There are 5 ways to turn a row about zero (a turn may also mirror it). The second row of each pair is the first, turned, with some noise. The first 50 pairs use one turn. New pairs use 2 turns, one after the other, and a turn may come again.
In the rows, zero is written as 128.
Known pairs, each followed by its turns in order:
[157 125 162 135  98 114 111 118 123]
[147 162 112 138 128 137 120 161 147]
(3)

[109 150 126 170 173 162 114 133  58]
[100 124 152  58 140 156 183 137 147]
(2)

[206 125 155 111 112 131 121 122 126]
[175 175 101 117 115  96 143 154 145]
(3)

[140 128 108 108  49 172 121  93 130]
[149  95 139 124 167 154 166  97  66]
(4)

[132 112 165  76 207 139 121  54 122]
[116  99 113  86  81 115  73  48 161]
(1)

[ 81 126 131 134 104 168  79  86 207]
[ 85 152 117 118 124  77 110 219 111]
(0)

[116 110 109 189 141 108 124 103 163]
[ 74  94 100 145  89 137 135 125 130]
(2)

[101 141  76 182 132 139 132 164 179]
[125  38 135 133 165 145 149 129 148]
(3)

[ 81 151 130 155 151 133  89 158 104]
[100 119 152 103 160 135 112 167 179]
(4)

[158 130 125 183 139 129 161 117 151]
[156 163 120 128 129  86 142 110 162]
(0)

[136 103 112 146 115 121 143 136  75]
[132 153 165 100 110 125 151 158 139]
(1)

[137 110 124 136 111 124 128 132 111]
[126 134 136 113 124 130 150 148 138]
(1)

[112 153 112 143 132 137 138 150 172]
[117 146 112 163 147 132 114 132  91]
(1)

[159 139 153 131  64 121 153 135 115]
[174 121  99 111 131 134 107 139  78]
(2)

[ 90 134 108 143 101 207 207 128 116]
[ 51 160 159 155 125 100  86 190 133]
(1)

[131 133 124 147 118 126  49 169 109]
[102 159 183 109 168 156 136 132 161]
(4)

[118 149 104 119 131 172 105 116 147]
[136 120 155 145 131 134 167  99 138]
(3)

[140 109 128 144 146 126 106 116 135]
[156 124 106 132 133 147 127 119 123]
(3)

[111 133 127 105 190 116 130 150 122]
[104 149 179 127 129 103 138 104 142]
(2)

[183 124 102 137 128 154 138 146 186]
[148 187 158 131 117 132 120 158 178]
(0)

[143 133 112 116 129  64 134 133  91]
[167 153 161 107 138 112 167 103 133]
(1)

[166  61 114 152 161 187 128 119 107]
[ 84 147 127  57  99 117 117  91  81]
(4)

[122  53 129 148  61 129 114 116 164]
[139 125  37 143  99 135  81 128 151]
(2)

[123 153  90 140 118 120 121 119  83]
[117 137 153 108 148 136 100  98 163]
(3)

[101 179 123 157  95 149 145 115 133]
[139  78 131 146 165 140 100 150 109]
(4)

[129 106 156 128 171  93 120 127 143]
[142 111 106  93 115 120 129  91  97]
(1)

[132  49 142 126 169 119 134 139 154]
[162  99  92 119 102 136 118 136  59]
(3)

[ 92 135 165  86 146 108 162 129 124]
[136 118  69 146 115 118 150 154 159]
(4)

[111 123 143 184 125 190 113  80 137]
[110 112 139  86 150 119 107 173  63]
(4)

[ 69 206 157 126 123 110  49 129 121]
[ 52  73 115 180  76 102 144 151  91]
(0)

[106 142  76 126 128 129 127 183 108]
[ 80 111 167 116 135 156 130 102 160]
(0)

[110 121 125 137 127 157 173 110 121]
[126  95  94 116 129 112 113 128 103]
(4)

[ 88 131 112 119 147 133 130 138 135]
[103 122 151 123 139 123 108 130 153]
(2)

[110 113 115 124 115 147 147 107 130]
[ 94 137 128 120 138 128 115 137 140]
(1)

[105 127  87 140 105 118 125 120  49]
[167  88 147  74 116 170 135 120 159]
(2)

[205 123 207  95 202 141 116 130 118]
[138 216 132 144 151  86 212  96  97]
(2)

[ 88 134 122 122 125 132 108  81 152]
[104 115 124 120 166 155  92 107 135]
(1)

[106 125 106  49  68 151  49 103 116]
[162 116  99 121 187 163  94 144 229]
(1)

[131 152 135 146 124 120 197 126 159]
[154 114  91 163 118 121  77 131 109]
(4)

[144 135 207 156  49 134 159 109 139]
[188 135 119 118 119 100 216 165  90]
(0)

[111 107 116 111 193 110 103 130  52]
[119  80 126 135 133 146  65  58 101]
(0)

[173 139 100 102 132 138 142  98 153]
[164 141 137 133 154  77 150 114 124]
(3)

[147  89 120 150 130 114 109 138 160]
[126 187 143 129 130 119 112 126 116]
(0)

[102 140 161 116  95 125 137 145 164]
[117 128 134 148 149 127 170 169 116]
(0)

[ 91 108 207 105 130  80 134 109 195]
[105 130  89 215 114 129 119 183  68]
(3)

[ 96 143 113 165 158 107 129 146  92]
[ 87 106 112 105 141 156  99 100 143]
(3)

[150 138 106 124 122 140 130 116 114]
[138 123 122 108 104 138 122 125 146]
(0)

[125 175 136 144 127 130 128 119 119]
[111 105 139 153 135 139 114 155 129]
(4)

[169 131 138 206 155 137 104 103 147]
[ 82 125  92 134  98 144 193 146 103]
(2)

[144 112 133 116 137  49 134 136 101]
[166 116 148 121  75  95 133  80 116]
(2)

New pairs. What belongs after each?
[167 129 174 128 106 148  97 128 121]
[129 129 172 152 112 120  79 148 117]
(4) (1)

[108 134 145  95 117 143 166 109 171]
[117 128 147 125 116 136 112  58 120]
(4) (4)

[132 136 107  95 162 139 107 103 123]
[115 111 142 162 121 102 139 140  92]
(3) (4)

[135 101 105 106 114 110 105 143 119]
[165 151 123 145 113 133 123 150 149]
(3) (3)

[130 139 107 131 207 129 179 156  63]
[210 124 161  95 182  94 173 142 122]
(4) (4)

[191 207  97 102 133 133 146 137 134]
[169 151 145 110 144 207 173 162 130]
(4) (3)

[124  79 140 131 144 105 143 167 119]
[146 102 150 163 142 136 172 145 117]
(2) (4)

[130 123 117 119 118 140 118 135 116]
[133 137 119 137 131 139 141 133 113]
(3) (4)

[159 129 134 154 122 146 136 139 165]
[140 143 123 172 128 151 105 137 130]
(0) (4)

[187 130  80 115 114 141 105 100 107]
[112 194 137 122 142 160 131 152  92]
(4) (3)

[ 49 175 170 123 141 118 143 125  87]
[163 116  91  59 127  77 115  80 131]
(2) (1)

[140 113 136 121 135 136 121  92 171]
[146 127 154 147 117 105 154 149 151]
(4) (1)

[131 123 133 166 135 117 125 135 125]
[113 126 114 152 118 139 117 118 146]
(4) (3)

[129 115 104 118 141 146 110 132 141]
[125 127 127 152 105 142 138 128 145]
(0) (3)

[132 103 112 185  90  71 100 125 192]
[ 76 173 156 198  95 151 116 161 136]
(4) (4)

[131 119 129 193 131 128 123 166 143]
[144  91 120 121 177 143 151 113 154]
(2) (4)

[142 126  83  79 150 197 123 126 165]
[202 138  74 117 152 136 167 103 115]
(3) (0)

[ 88 111 129 142 176 207 143 129 125]
[ 73 138 163 104 110  80  90 146 171]
(3) (1)

[121 121  49 199 138  88 139 112 114]
[ 70 103  99  97 151 135 121 204 168]
(2) (1)

[144 120 207  93 128 120 141  99 128]
[125  72 129 136 151 125  71  93 151]
(4) (4)

[129 135 164  95 132 122 154 147 156]
[127 102  94  90 142 135 155 130 130]
(0) (3)

[114 126 115 117 207 116 166 113  96]
[148  95 178 163 127 134  81 175 122]
(4) (3)

[129 136 119 137 128  92 112  56 101]
[ 87 133 104  71 111 165 114 121 141]
(0) (0)

[ 70 127 100  95  49 166 168 134 106]
[159  76 157 187 157 112 166 152  63]
(3) (0)

[121 145 139  81 150 165 117 148 123]
[101 151  95 148 133 115 106 165 146]
(4) (1)

[130 176 125 123 109 116 109 122  94]
[141 132 149 129 167  79 124 128 120]
(4) (0)

[174 112 167 135  81 118 114 153 132]
[179 122 169 128 101 167 131 152 112]
(2) (2)

[123 151 133 147 137 144 126 132 113]
[103 138 119 130 141 118 102 123 126]
(3) (1)

[130 164  80  98 138  74  53 116 109]
[119 154 110 191 160 158 201 133  92]
(1) (2)

[104 131 101  49 130 181 137 131 107]
[156  86 105 198 123 122 126 120 176]
(1) (3)

[123 125 158 194 124 137 108 139 134]
[ 98  88 146 179 113 127 111 117 118]
(4) (0)

[143 112 158 122 128 135 182 133 132]
[113 148 126 138  77 141 101 114 113]
(0) (4)

[142 127 166 124 181  92  74 144 145]
[194 174 149  89 140 110 113 114 119]
(1) (3)

[192 127 157 207 147 146 111 132 153]
[ 67 114 198  74 148 118 113 132 148]
(2) (3)

[150  99  96 123 173 156  53 160 131]
[154 115  74 146 133 186 180 169 113]
(4) (4)

[126 117 157 105 192 119 137 143 129]
[129  82 146 135 150  95 149  92 131]
(3) (4)

[140 148 134 128 127 120  83 126 130]
[100 129 116 155 134 151 143 120 117]
(3) (1)

[109 113  78 129  83  66 131 119  93]
[139  41 109 103 113 124 163 133 123]
(0) (4)

[150 123  49 127 172  76 128 142 136]
[134 113  39  99 156 113 117 153  98]
(2) (2)

[105 140 124  81 146 118 129 135  96]
[135 113 139 150 166 110 161 156 122]
(3) (4)

[144 140  53 207  97 154 129 104 123]
[104  86  80 104 169 166  73 183 112]
(1) (4)

[119 168 109  89 187  83 156 127 139]
[103 174  76 146 137 170 110 162  99]
(2) (3)

[101 182 128 156 129 145 131 127 135]
[154 123  91 107 103 144 125 159 111]
(4) (1)

[155 112 182 207 137 124 129 148 135]
[104 106 177 138 150 156 132 176 189]
(4) (4)

[135 121 120 138 152 150 140 130 140]
[159 128 124 130 130 125 124 141 147]
(4) (2)

[129 119 143 126 132 116 161 148 126]
[144 132 147 115 115 121 108 129 151]
(3) (2)

[124 114 150  74 112 116 163 135 120]
[141 136  96 155  80 123  99 112 118]
(2) (0)

[134 144 130 138 177 142 151 161 144]
[157 131 162 109 161 161 150 127 125]
(4) (4)

